The same things were measured in two ways. Each way mixes the same 4 hidden numbers, adds some noise and spreads widely along 2 directions of its own, which tell nothing about the thing.
Some things both ways: the first way, then the second way.
[  1 -16  -3 -16  -8   9  -4   8 -32  -3  17  -5  -6]
[ 18 -17  -3  16   2   1 -37  13 -16 -18  26]

[-19   1  -5  17 -29  -1  -2  17 -55 -18  -7   7  10]
[-11 -11  -1  31  11 -12  -3  10  -9  26  -4]

[ 33   5 -13 -10 -11  11 -30 -17  51 -26 -54 -25  -9]
[  3  32  20 -28 -17 -12   0 -20 -30 -15 -33]

[-10   4  -3   3 -15   2  -8   9  39  -2 -15   4  30]
[ -8  21  -3 -41   5  17  -6 -27   1  -4 -11]

[-18 -16  28   8  36 -12  45  -5 -18  33  71  17  -9]
[ 10 -31 -16  11  19  35  21  31  51   1  31]

[ 20 -17  -9 -10  -7  14 -13 -27  29 -12 -44 -12  -6]
[ -1  11   5 -14  11  12 -37 -16 -41  -3  -8]

[  8  34  10  27  10 -17   1  12  31  -9  11  -7   1]
[  6  14  -1 -32 -27  -1  47  -9  26  -8  -5]

[ -5  -4 -15 -10 -21   7 -19  11 -19  -4 -22   2   8]
[ -5   0   1  20   5 -21 -36  -6 -41  12   1]

[ 16  -6 -16 -19 -38  18 -32  15  13 -27 -15 -19  11]
[  4  22  26   8  -9 -24 -20  -2 -61  -3 -33]

[ 4  9  0 -1  1 -2 -8  8  7 -4  3 -4 -2]
[  6   7   6  -4 -14 -10   6  -3   3  -8  -4]

[  8 -15   3  -2 -19  11   0   7  -5 -21  21 -11   0]
[ 13   0  13   0   6  13  -2  15 -11 -13  -6]

[ -5   3  21  12  29 -11  25  -5  47  21  37   8   8]
[ -5   2 -11 -14  12  30  24  -3  -3  24  -3]

[ 12  28 -15  16 -12  -4 -29  -2  23 -21 -64 -14   3]
[ -7  24   1 -27 -20 -22  -1 -32 -15  -1 -11]

[-17 -12  -8 -11  10  -4  -1  -6 -32  25 -19  19  -1]
[-19 -13  -7  27  13 -15 -14   0  13  18   5]

Other things, the second way, with their names:
j_557: [ 21   3  22   7   1  -5 -48  15 -50 -32  -9]
j_356: [-24   4 -15  -6  -3 -19  -6 -20  45   3   8]
j_693: [ -6 -13   1  14  28  13 -23  10  -8   9   0]
j_205: [ 23 -28   9  35   6   1 -15  42   2 -19  16]
j_448: [-27   1  -7   0  21 -11 -37 -26  -4  13  -7]
j_140: [ 13   7 -11 -30 -21   8  22 -10  10  -8  16]
j_735: [-11   3  -8 -13   6   7 -10 -17   5   6   0]
j_518: [ 4 -3  1 -4 -9  1 26  8 24 -5  0]
j_610: [  1   2  -2   0 -17 -10  31   2  19   2  -2]
j_470: [  2 -12  -6  25  -1  -8   2  11  -6  16  17]
j_511: [-13 -18 -26  29   6 -16 -29  -7   5  22  30]
j_459: [ 23   9  10 -19 -20   4  15   6  -1 -31  -4]
j_820: [-23  17  16  17   4 -28 -14 -16 -55  37 -34]
j_267: [ 16  23  -3 -43 -37   0  49 -17  23 -20  -1]
j_711: [ 13  -4  -5   3  -5   4 -12   4 -31   0  13]
j_534: [ 24  13  16 -39   0  28  -9   5 -13 -46 -10]
j_927: [ -5  -8 -15 -15  10  22  10  -4  37   1  13]
j_588: [-14  12  -4 -28  13  18  -6 -25 -12   7 -12]
j_653: [-27  23 -12 -20  -4 -15  -3 -46  -7  28 -10]
j_701: [  3   3  -9   1 -16 -12  17  -8  -9  18   7]
j_22: [  8 -15   9  24  18   2 -49  21 -35 -13   7]
j_514: [  0  -5  -6 -10  -2  13  28   7  35  -4   7]
j_723: [ -1 -24  -3  11  31  24  -7  22  28  -3   9]
j_508: [ -9 -23  -4   8  32  29   4  18  37   8   0]
j_700: [ 10  15 -13 -28 -38 -13  16 -18  21 -22  18]
j_424: [ -3  -3   4  23 -15 -34  -9   0   4  -1   0]
j_306: [ -5  -7   5  16  36  13 -58   2 -48   7  -3]
j_906: [ -4   1  -9  39 -47 -71   9  -9   3  15  18]
j_468: [ 18  -1  14   4   7  13 -24  14 -61  -6  -7]
j_221: [ -6 -16  -3   7  28  24   3  18  31   3   2]
j_510: [-16   2  -3  17  -7 -38 -27 -15   0   7   3]
j_445: [  2   6   5  -7  -8  -3  12   0   3  -3 -10]
j_411: [-29   3 -16   5  13 -15 -24 -30  -1  30   4]
j_343: [ 2  0  6 -5  6  8 -4  3 -1 -6 -1]

Some of these things the first way, each followed by its name:
[-5  8  3  0 -6 -2 -2 20 13  1 26  0 14] -> j_445
[ -7 -16 -21  -8 -10   6 -19 -20 -14   2 -79   8   8] -> j_448
[  4  30  15  19  18 -17   6  14  35   3  29  -4   5] -> j_140
[ -5 -41  13 -21  28   5  24 -28  -8  31  27  13 -14] -> j_723
[  2 -33   0 -15   9  11   7 -26  -6  11 -11   3 -12] -> j_693
[-14   1  18 -11  38 -14  24   9  37  44  64  13   8] -> j_514
[ -4   2 -14 -13 -15   4 -24   9  19   1 -35   1  20] -> j_820
[ -5  10   9 -15  -9   3  -3  43  32   2  73  -8  27] -> j_459
[ -6 -42  -9 -17 -37  22 -10  -3 -20 -17 -17   0  16] -> j_306
[ 21  41  13  17  31 -17  -1   0  62   3   9 -15 -12] -> j_267
[ -9  -9  13  -9  45 -11  21 -19  34  45  23  16  -3] -> j_927
[-16   5 -24 -11 -13   0 -26  13 -29   9 -42  10  14] -> j_510
[  1   1   7 -10   8  -1   3  14  20  10  39  -1   5] -> j_711
[  3 -29   4 -14  -7  13   9   3 -55  -7  39  -5 -20] -> j_205
[ 42 -25   3  -7 -12  23  -8 -29  35 -36  -9 -35 -21] -> j_534
[ 10   5   7  12  14  -6   6 -10  -4  -4  -1  -6 -18] -> j_518
[-11  59 -20  30 -18 -20 -30  39 -70 -18 -49   2  -5] -> j_906
